The rows of a group lie close to one hidden flat surface of 13 dimensions, which may be shifted away from zero. Surfaces can cross.
Some rows, each with its group after it:
[ -2.1 -19.8  -7.7  18.6   6.8  27.8  -5.1   6.8   2.4 -13.1   2.2   6.4
  -6.9 -11.1 -14.6 -21.7   1.2 -27.6 -26.0]
viko
[  1.6 -11.0  -9.6  14.3 -10.6  -2.2  22.0  -5.1  -8.3 -13.0  -0.6 -16.1
  17.9 -11.7   7.3 -10.2   6.2   5.4  -9.3]
viko
[ -4.5  -6.6 -15.4  12.8   2.8  23.4  17.0 -24.3   7.0   4.0   9.5 -13.7
 -19.0  -5.4 -15.1  20.9  -1.1   5.5 -23.9]
viko
[ 24.8   7.1 -10.9   6.6  10.5 -12.4  12.4   3.3  18.3   0.9  -9.8   1.4
   0.2  -0.8  21.8  18.3 -25.2  12.2 -18.6]
zal
[ -1.9  12.5 -27.6 -16.0   3.7  -9.0  -4.9  11.3   5.5 -36.5  38.8  26.9
 -14.4  -6.9  -6.7 -24.3  27.3  -1.2   4.3]
kugu
[  6.6  -4.7   8.8  -2.8   7.6  13.4 -14.6   3.8  16.4  -6.6  10.6  -9.2
   0.0  -5.2   0.3  -7.3  -2.2  -5.0  -6.2]
zal
[ 19.2   5.1  -1.0  26.3  -6.7  21.3 -38.0  -1.2  11.6  10.2   8.5  -3.3
   6.9  -0.1 -14.6   1.7   6.6  21.7   7.0]
fizi
[-19.8   7.2  23.1 -14.8  -6.3  11.0   4.4  -6.5  -1.9   4.7  20.2   2.0
  -5.9 -13.5   3.0  -4.9  -8.1  -9.0  -3.0]
fizi
[  4.9   9.5   8.0 -18.5 -19.1 -30.3  35.4 -14.5   8.1  11.3  -8.4 -10.9
  -1.1   4.7  10.1  13.0  -1.3   5.7   0.9]
viko
[ 13.1 -13.4   2.0  -6.7   2.4 -20.6  12.8  27.5  10.1 -12.9  -6.5   4.0
 -11.3  -8.2 -13.2 -35.1   3.9   0.9  -1.9]
viko
[-14.7  -9.2  12.2  -2.6  -9.0   3.1 -22.4  10.9  -5.0  -3.9   8.1   4.3
   1.0  -1.0   5.0  -8.3  -2.8  -6.3   7.2]
viko
[-15.9  14.8 -17.0  -6.6  17.5  10.3 -30.2  -4.9  -1.8  -8.3   1.3   6.3
  13.0  -5.8  -9.2   7.3   6.0 -34.9 -10.1]
fizi
[-28.9   8.0  26.2   1.6   0.7  -9.9  22.9  -3.6   5.8   5.1   6.3 -19.1
 -16.3  26.8 -12.7   7.3 -36.2   9.7  13.5]
viko
[ 21.8  -3.8   8.7  -1.5  13.3  -2.6 -15.8   7.3  10.9   5.9 -16.3 -19.5
  13.3  -8.5  20.5  24.9  -8.1  18.7 -20.0]
viko
[  1.0 -11.8   1.7  -4.9  -6.1 -19.0  18.2 -17.6   2.4   7.1 -19.9 -20.9
  22.9 -12.7 -10.7  -0.2   2.3 -17.7 -12.3]
fizi
[-32.5   8.9  -8.2 -11.8  32.9  -6.8 -25.7   6.2   2.7 -11.0  -2.4 -23.2
   4.8  -5.4   1.3   9.1   0.9  -1.5   3.0]
kugu
[-12.5   3.1 -13.1  12.3   2.6  -5.4  14.8   2.9 -10.9 -21.8  -3.3   5.7
   1.6  16.0  -5.1  -9.9  16.4  -8.7  -5.7]
fizi
[ 15.7 -14.2 -14.1  24.8 -12.2  13.4  14.7 -11.0   8.8  -6.6  23.6  -8.1
   1.9 -28.5  -9.7 -24.6   4.4  16.8  -8.7]
fizi
[-16.6  21.3   9.7 -14.4 -12.2 -16.8  -7.4   0.8  10.2  14.3  16.6   5.6
  -4.8  -5.1  10.5  -0.9 -14.2   8.2  24.2]
kugu
[  7.9  10.0 -18.2 -10.7  10.7 -18.8 -18.7   0.5   9.9  10.4 -13.2   5.6
 -11.1   8.9 -25.8   7.5  24.5  -0.5  15.7]
kugu
[ 19.7   2.9   2.4   9.1 -13.7   4.1  -3.3   9.2 -26.9  30.5 -21.0  29.2
  18.8 -23.3  16.3   3.2   4.1   2.2  -5.0]
fizi
[  4.5 -16.1 -23.2  11.7   0.4  -9.6 -15.1  12.9  -0.2 -10.7   1.6   5.7
   4.1 -10.1   6.5 -22.8  19.8  11.5  10.7]
kugu
[-12.1  19.0   5.7  -0.6   8.3 -11.6  -8.5   2.5  19.7  -4.6  11.7 -16.2
   6.2  -3.1  10.9  -7.3 -16.0   8.3  11.0]
kugu
[ -0.1  -5.5   7.9  -2.5  13.5  14.4  25.6 -23.8  14.5  -0.8   9.2 -13.2
 -14.9  -2.0 -26.3   3.0  -1.2 -11.8 -24.9]
fizi
[-24.9 -25.2  20.5  -0.3   1.8  19.8  -0.6  -0.9  -8.1  -8.8   1.7  -8.6
   3.6 -12.9  28.5   7.6 -14.3 -15.7 -32.6]
viko
[  1.1  -8.9  13.1  -2.1   5.1  10.5  -3.7  -2.0  -7.8   9.8  -4.1  -7.8
  24.7   3.2 -12.6 -16.4   4.9 -23.6  10.4]
zal
[-11.7  -6.5   2.9   8.4 -13.7   4.5 -14.0  -8.4  11.3   3.4 -22.4 -11.8
  -5.4  11.1 -28.2   1.5  26.3 -22.0 -17.0]
fizi
[-23.8  12.0  -5.8   1.8  19.4   5.9  -8.4  13.3  11.2  -2.7   0.0 -43.0
   9.0   8.8 -19.7  -6.4  18.2   6.2  11.7]
zal
[ 25.9 -15.8   5.3  17.2  -5.3  21.5 -10.1  -5.6   7.2  14.0   2.1   1.8
   9.1 -19.4   8.7   1.3 -12.7   4.1 -15.8]
viko
[-21.9   0.1 -13.0  17.4   6.2 -18.5 -51.7  15.2  24.2  -8.0 -34.9 -20.2
   8.0  27.1  -4.3 -20.8  21.8 -13.9  28.2]
kugu
[ 14.2 -32.5  12.2  20.0 -18.9   8.2  -7.0   3.2   1.5 -11.9  -0.7   2.4
   4.7   3.2   3.8 -20.9   5.2   0.0  -6.9]
zal
[ -0.8   2.5  -8.7  -7.1  14.1   1.5  11.4  -9.3  -5.1  -4.1   8.9   5.5
  -7.3  -2.1 -27.0   2.0  15.1  -4.3  -8.0]
kugu
[ 18.0 -34.0  -0.5  -3.3 -12.3  11.7 -10.3  -2.8 -14.5   3.2  12.1   5.0
   5.6 -22.3 -17.8 -17.5  16.6   2.8   7.9]
zal
[  4.9  -9.4   5.8 -10.8 -12.4 -28.0  13.8   4.4   8.1 -13.0  11.6   5.7
  -2.3   1.1  20.0  -9.2   0.8  16.0   8.3]
fizi
[ -6.4  11.5   6.0 -21.9  -7.2 -16.1  -7.9 -11.0   1.7 -12.3  -8.7   1.2
  -2.4   5.1 -16.4  11.7  -7.6 -26.3  -9.8]
zal
[-13.0  15.1   4.7 -11.0 -13.0  -3.2  23.5 -10.7  18.5  -7.7  14.1   2.4
 -12.6   5.6 -12.3 -19.8  -6.0 -27.6   1.1]
viko
[ 12.5  20.5  -4.1  22.2 -17.4   4.3 -19.0   4.7  34.3   9.5  16.4  -6.7
  -6.3   1.3   6.9   0.3 -23.2  23.4  11.0]
zal
[ 12.6 -27.3  19.3 -11.8  13.8  22.9  -6.1 -20.4  23.9  -4.0  17.7  -5.0
 -21.0  -0.8 -20.1   3.3   4.6 -14.1 -24.9]
fizi
[-20.5  14.6   2.1  -8.2   9.7   6.0 -29.2  19.7  -8.9   1.4  -4.5   8.2
 -15.9  -1.3  13.2  27.7  10.1  13.6 -11.3]
fizi
[-36.4 -23.4  -5.5 -11.7  12.5   7.5   4.7 -10.8 -33.8   2.4  19.1   4.9
  -8.8 -14.0  -7.8   5.0   1.1  -1.3   9.7]
kugu
[  5.3  -7.2 -19.8   4.5  28.5 -10.2  34.8   9.3  -2.6 -23.2   0.3   1.4
  -4.1   0.2 -16.4 -16.6  -7.2  -5.0 -10.8]
viko
[ 13.3   8.9 -17.6 -19.7  16.8   6.4   2.1   4.4 -13.3   5.8  13.4  23.4
  -9.1 -30.4  -4.5   6.7  11.6   7.7  -7.9]
fizi
[  7.4 -12.3   6.0  19.3 -13.6   6.1  -4.0   4.7 -21.2 -11.3  34.5  20.1
  22.1 -12.4  18.9 -20.0  -5.0  22.6  12.4]
kugu
[ -8.7  -9.6 -12.7   4.4 -11.5  13.3 -26.3  22.4  -4.3  26.4  -5.8  17.9
 -20.1 -34.9  -2.6   0.4 -12.0  -3.4 -10.2]
viko
[ 13.4  -3.9  -0.1 -20.1  15.4  -2.3   3.6   0.1   6.5  -9.5  27.8  -0.6
  -0.5  -6.7  -5.9 -11.7  -2.9   6.1  14.3]
zal
[ -9.6   2.1   1.6   0.1  10.7   1.1 -11.8  12.8   3.5  -4.7  -0.9  -1.3
   0.3   1.1   0.4  -1.1 -14.8  -6.8  -4.5]
viko
[  3.5   8.4  -5.1   5.6  -7.7  22.2 -24.8  -9.2  13.2   4.5  17.2 -16.2
   0.5 -25.0 -23.6  -3.7  -6.5   1.9  -3.4]
zal
[-11.9 -28.6  18.9 -13.8   6.8 -12.1   2.4   2.3  -1.1  -3.9   6.7   3.6
 -12.4   3.3  17.2  -5.7  -1.5   5.3   6.7]
kugu
[ 25.1  10.1 -23.0 -14.9   8.2 -17.4 -11.5  14.5  18.0  -3.6  -5.5   1.0
  -2.8  -8.1  -4.0   1.1  16.8   6.1   0.4]
zal
[-13.8 -21.3   5.2 -32.2  17.4 -13.7 -11.7  -0.3 -19.9 -11.9  12.2  26.8
   0.9   6.6   4.1 -15.8  11.4 -27.6  23.8]
kugu
[ 13.9  34.4 -16.8  19.1   0.6   8.4 -16.7   1.5  24.1   6.5   7.6 -10.3
  18.9 -19.2  10.8   4.4 -27.3   6.2  -4.1]
viko
[-20.4  18.9 -18.6  20.2 -20.6   1.6  -9.2  -4.7  15.2   1.1   8.5   1.8
 -21.8  13.8 -12.1   7.5   3.9   4.9   3.3]
fizi
[  7.3 -11.6 -10.7  -4.7  26.0   1.8  -4.3 -12.3  26.9   9.4   3.5   6.1
 -21.3  -9.3   3.0 -11.3 -11.6 -12.4   5.1]
kugu
[ 22.1 -13.6  -0.2  -3.2  22.1  -9.4 -28.4   9.7  -3.7 -17.3  -5.6  -8.5
  11.1  28.7 -15.8   8.3  16.2  17.2  13.1]
zal
[  2.5  17.2   5.4   4.1  -9.4  14.4 -19.6  -5.4  16.2   4.1  20.0   1.6
  10.4  -5.2   0.5 -11.4 -22.0 -13.5  11.1]
zal
[ -9.1  14.6  10.5   4.1  -1.7  -2.5 -14.4   5.1  25.8   3.4  10.3  -5.8
   6.4 -18.4  28.1 -11.4 -24.3   1.0  -0.6]
kugu
[ -6.4  10.1 -17.3  10.5  10.3   7.0 -21.2   4.1  11.9 -28.3   1.3 -46.0
  11.2 -12.2 -37.9  -5.3  18.9  13.5  -9.9]
zal
[  5.3 -12.6  -7.3  -8.0   0.5 -18.6   8.0 -14.7 -27.2 -15.6  -7.9  -0.1
   8.6  11.9 -34.2   9.0   6.7  -0.8   9.0]
zal
[  8.3 -35.6   1.9  10.0  20.1   6.4  23.9 -18.4   1.6  -0.6  15.5   8.6
 -14.3   6.2   4.0 -10.8 -16.1   5.0   6.5]
kugu
[  2.5 -10.1   5.0 -13.2 -10.8 -10.3  -7.5  -8.3 -16.4  23.4  -3.5  30.0
  -3.3   4.0   5.9  18.0  -1.8  -8.1  10.8]
fizi

New rows. What belongs after each?
[ -4.3   0.6  -4.6 -13.8  -5.5 -13.0   8.8  17.0   3.1  -4.4 -10.0  -1.4
   2.3 -26.1  -2.8 -24.3   5.4 -18.4 -10.8]
viko
[ 19.8  -9.2  -9.7  -5.2  21.6 -13.5  12.5  15.8   5.5   1.9 -12.7   2.3
   7.9   6.9  22.0   2.2   0.9   2.5  -4.4]
zal
[ -5.8  13.1 -12.8  18.8  16.6 -27.7  -9.6  -7.9 -11.0 -30.0  -0.8  -1.1
  60.5  37.4  12.3  -6.4 -19.9 -17.0  28.4]
fizi
[-21.7  11.2  -8.5  12.0   4.4 -17.3 -15.5  -8.7  20.2   1.3 -10.7  -5.5
   4.9  29.1  -7.6 -21.8  -6.9 -18.9  40.1]
kugu
[ 13.5   2.4 -16.2  -0.7   1.6   8.2 -35.6   3.6   8.5  -7.2  -6.9  -3.0
   5.1 -13.9 -19.4   1.1  13.8 -11.6 -14.7]
zal
[-18.0   4.8   4.4   3.9   2.2  -0.3  -6.8   0.4   4.6 -22.0   5.9  -4.7
   2.4   7.2  13.8   5.5 -24.1  -9.9 -14.5]
zal
[-23.9  -8.3 -10.9   8.5 -21.7  -7.0  31.3 -13.4 -10.3   4.9  -5.2  21.0
 -24.9  11.7   8.5  20.9 -25.0 -13.3 -14.9]
zal
[ 20.4   4.3  -5.4   1.6  25.5  -8.1 -23.7   5.4  17.5 -11.6  -4.9  -1.6
  18.3   3.8   1.0 -12.1   5.7  -3.7   6.4]
kugu
[ -8.3  22.4  -3.3 -23.4   7.6  -9.8  -2.1  -8.8  20.1 -12.5   9.2  -6.0
 -11.3  15.9   0.9  17.5   2.9 -11.4  -2.8]
viko
[  8.2   6.4   6.8 -15.9 -33.0  -5.5  -5.3 -19.4   7.7   8.9   3.2   2.5
 -11.4 -31.1 -19.7   8.8 -18.2  -7.3 -14.6]
zal
[ 26.9 -15.2  -1.1  14.0  -3.5   0.0 -14.3  22.6  32.7  19.6 -31.2 -13.5
 -17.5  14.7  -3.5   2.8  31.0  15.1 -13.0]
zal
[-10.2   4.6 -16.5   2.0 -11.9 -19.8  22.6  10.0  -5.4  -5.1  -7.5   4.2
  -1.1  -1.2 -10.1 -19.0  -0.5  -9.5   6.5]
viko
[-13.2  -0.9 -10.9  18.4 -18.9  -7.5  11.0 -17.9 -26.2   1.5  -6.8  -3.7
  15.1  -9.5  -4.3  22.6 -32.1   5.3  -4.9]
zal
[-15.7   4.0   2.6 -15.9   6.8   6.4 -15.9   6.3  -6.1  10.9 -19.4  -4.5
  -2.4 -22.0  -1.9  19.1  16.6 -12.8 -27.3]
fizi
[  4.5  -4.7  -2.8   8.5  13.4  -0.2  -8.7  -8.9 -12.7  -5.2  -6.6  -9.6
  15.4  21.0 -21.8  14.4  -6.1   2.5   7.8]
zal
[-19.9   1.6  -0.9   1.4  -2.9 -12.5  13.0   7.1  -5.6   3.0 -22.1   1.3
  -2.9   8.7   8.5  10.3 -12.7 -13.4 -11.0]
viko
[-25.2   3.1  17.6   1.7  -7.9  13.2   1.6  -8.4  13.8   6.1  -7.6   3.9
   7.1 -16.2  10.4 -21.9  -9.5 -52.0 -23.0]
kugu
[ 41.5 -12.6  11.0   3.4 -19.2   4.5 -14.0 -10.8  23.6   2.5   4.5 -14.7
  12.9  -7.5  19.2   5.8  17.0  22.4 -11.4]
viko
[ 14.3   6.2  -0.3 -28.6  32.7   6.8 -14.3 -13.8  16.8 -38.2  24.1  -5.7
  -5.6  -6.3 -26.5   0.1  -3.1 -21.8 -19.7]
zal
[ 17.3   0.5  25.6 -16.7  17.3   7.3  11.5 -13.9  -2.0   1.3  15.9  16.1
  -0.7  10.0  -9.0  -2.3  -4.9  -6.2   4.7]
fizi
[ -2.5 -21.9  17.3  -1.0  20.2  14.3  18.8  -1.0   5.4  -4.8  16.5  -5.6
  -6.8  10.7  13.9  -3.7 -15.7  -1.6  -7.7]
zal
[-13.0 -34.6  10.2  -2.7   5.0  16.0 -36.0 -11.0   4.3 -31.1  32.5 -12.8
   9.3   1.3 -10.2 -19.3  11.8 -13.4   3.3]
fizi
[  9.5  -7.6   5.5  35.7 -15.5  17.0 -22.3   7.6  -6.2   2.9   3.0   2.3
  22.3  -9.8  15.6 -11.1  -2.2  18.0   0.7]
fizi
[-10.3  15.6 -23.3  13.7   5.9  17.4 -17.5  -3.7   8.3 -13.1  31.5  -4.1
 -12.0  -4.6 -17.4   1.5   5.6  16.7   5.4]
fizi
[ 14.7  -7.6   7.3   0.2 -33.5 -25.8  -8.2 -18.0 -19.1 -15.0  -6.3  26.9
  11.0   5.7   0.5  10.6 -25.9  -8.2   0.3]
zal
[  7.0 -12.4  -0.7   2.4   6.9 -13.4  -1.4  19.3  -0.8 -10.1  -0.5  12.6
 -10.3  13.5  -0.7  -8.0  -8.9   7.2   7.8]
viko
[ 15.3  -2.7  46.0   6.6 -18.2 -11.3 -17.9   4.4  15.4   9.0  -6.9  -9.3
  15.4  19.8  13.8  -4.2  -5.0  18.6  13.4]
fizi
[ -7.4  -4.0  17.5  -3.3 -25.7 -11.9   7.7  -2.2   4.7  10.4  13.2   3.5
 -15.6   7.8  11.5   3.3 -16.9  18.1  17.7]
viko
[-11.8   1.4  -8.2   3.1  -9.9 -15.7  21.4   2.3   2.5  -4.1  -3.9  -3.3
  -9.0   6.3  14.1   9.1  -9.5   7.1  -6.6]
viko
[  4.9   1.7   0.6 -14.1  16.4  -1.4   0.9  -7.9  18.0 -24.4  14.7   9.0
 -26.0  15.0   1.0  15.6 -17.9 -10.9 -19.9]
zal
[  6.7  19.8  -8.0   6.8  -3.9  20.2  -2.2   2.8  12.4   4.3  25.3  29.4
 -22.2 -18.6  14.3   0.1  -8.8   4.8 -13.1]
fizi
[-15.9  -8.6  17.6  16.2  -4.5   4.6  -6.8  -7.4   9.3 -11.8  -2.8 -10.5
  11.0  16.7   6.1  -4.1  -5.5 -16.3 -14.0]
fizi
[ 10.1  16.9  -6.4 -15.9   0.5 -22.2 -20.2   1.0  14.8  24.6 -11.3  -1.0
  -1.1  -8.2 -11.8   5.0   8.7   8.0  22.2]
kugu
[  7.7   7.7 -16.3   0.1 -25.3 -13.0 -23.9 -11.7 -13.8   9.8  -7.7   5.7
   3.1 -27.9 -10.4  33.9 -20.0  15.6  -5.2]
zal
[ 25.6  -2.4   2.6 -12.1  -0.9 -21.5  -7.7  -7.2  -2.2 -24.6  -3.8   7.9
  12.8   9.8 -16.4  -2.9   0.8  -9.1   2.3]
zal
[ -1.9 -20.9 -10.5  10.3   3.4  -8.0   0.9   8.4 -28.0 -14.5 -12.8   3.4
  27.3  -2.3  24.1   1.2   0.6  -0.1  -6.0]
viko
[-15.1  20.4 -26.8  -7.8   8.3 -14.7   8.8  12.9   6.4   5.2 -31.0   2.4
   7.4  10.0   0.5   0.1  15.1 -36.9  -6.0]
zal
[  7.5  12.5  -4.4  -3.3   0.3 -12.4   1.8  -2.4   9.2 -14.4   5.9  -2.7
   9.0   1.6  -5.0  -6.7 -10.9  -6.0   4.1]
zal
[ -9.8  -0.6  17.3  12.5  -8.4   9.5 -10.4   5.5   9.9   6.0  -2.2 -15.5
   0.8  -3.6   2.2   0.1 -17.3   3.8  -6.9]
viko
[-22.9  -4.5  19.9  11.7  -7.0  18.9 -37.1   3.6  -9.8  14.1   9.6 -13.6
  18.6  22.6  -7.1  -4.6  -3.6   0.8  37.9]
zal
[ 26.4  10.4  26.6 -16.0  -1.5 -22.7  10.3  -0.6  26.3 -10.7 -15.6 -25.7
  20.7  11.9  -9.1 -19.9  11.8  -8.7   1.2]
viko
[  6.1   3.4  18.8  -2.1 -21.5   2.2   4.1  -4.8   5.9  24.4 -16.2  11.1
   9.5  -7.5  -8.7 -16.2 -11.9 -35.7  -0.6]
viko
[  9.8 -25.9 -21.2   2.0   6.2   2.7 -11.8   0.1  18.0   9.1   6.1  15.7
 -33.0 -19.7   8.3  -6.7   7.4   7.9  -4.2]
kugu
[  6.5  -5.0  -9.1  -3.0   8.8 -16.3  28.5  -5.8   2.0   4.3 -11.3 -16.3
 -10.8  12.2 -20.7  17.0   3.3  16.4  -2.3]
zal
[ 11.8  -0.5   9.3 -28.1 -17.5 -10.4   0.4  -0.2  11.2   8.6  17.8  -4.0
  -9.0 -40.4   6.0  -1.2 -12.5  14.3  -2.4]
zal
[  4.5  -8.7 -29.0 -11.2  40.1  -3.3  -1.5  21.2  -5.9  -7.1  12.0 -17.4
   4.0   8.2 -19.0  -9.7  34.6  23.1  30.6]
zal
[-31.9  -5.1  40.7   6.1 -53.6  10.6 -26.2   8.3  18.9  15.0  -7.6   0.1
 -16.6  -1.8  15.2 -11.8   9.0 -19.2 -12.6]
fizi
[ 34.8  -9.7  -9.4  15.1  16.3  15.8 -27.4  19.2  24.0  22.1   5.4  -6.9
  -5.3   4.6   6.2   9.4   5.1  38.4  10.2]
zal
[ 24.9 -17.9  17.8  12.3 -19.8   7.1 -11.9  13.4  15.8  20.5 -17.9   6.2
   1.5 -22.3  19.2  -7.5 -12.5  -1.9 -22.7]
viko
[ -7.6  -3.2 -12.0 -16.0   9.4 -12.3  21.1  16.4   5.5  -4.7  15.0   1.0
 -11.1  -2.4  18.6  -9.9   2.7   4.0   8.0]
zal
[-22.0   2.3  -1.6 -15.7  -2.1 -14.0   8.1  -9.5  -1.6  -3.8   7.5  -4.9
  -3.2  -4.8   0.2   5.5  -2.6  -8.7   0.0]
fizi
[ -2.9 -10.0 -25.5   0.3  -7.3  -2.5  21.7 -15.6 -19.2   3.2  17.3  13.5
  -4.3 -11.5  25.4  24.1 -13.0  16.7  -1.4]
viko
[  3.8  35.8   2.4 -38.4  -8.1 -35.2 -14.2  -0.3  27.4 -12.1  13.3  16.4
 -16.5  21.5  -6.2   2.9  -7.5 -14.8  21.8]
zal
[-14.4  -6.8   2.9 -13.6  -7.3   4.4   6.4 -13.6 -30.0  13.4   9.5  10.1
  15.3 -24.2  -7.5  -7.2   0.3 -16.0   9.3]
fizi
[  6.6  29.9  25.9  -5.9  15.4  30.5  -7.5 -11.7  17.4  16.8  10.5  10.5
 -22.2   9.1 -22.8  14.4  -5.6 -10.0 -11.1]
fizi
[-11.5  -3.1  -0.4   8.6  -8.3  -1.1   5.6   9.6  14.1   0.4  20.0  -3.2
 -17.6  13.0  15.6  -3.9  -9.1  18.6  12.5]
zal
[-17.0 -11.9 -17.3  -1.4 -26.6  -9.0  -8.9   7.0 -12.6 -18.7   5.6   0.1
  -5.1 -42.2  14.0   3.8  -7.8   7.6 -23.9]
zal
[-17.6  16.6  14.1   1.8  -9.2  -2.2  19.7  -3.7  21.6  19.1 -24.4 -31.1
 -10.0  -5.1 -22.8   4.9 -10.1 -12.1 -20.1]
viko
[-35.7   0.1   0.9   0.6 -11.0 -13.7   4.2  -5.8 -18.9 -16.5 -17.7  -8.6
   5.9   1.9   5.6  21.1 -20.0 -14.9 -21.8]
zal
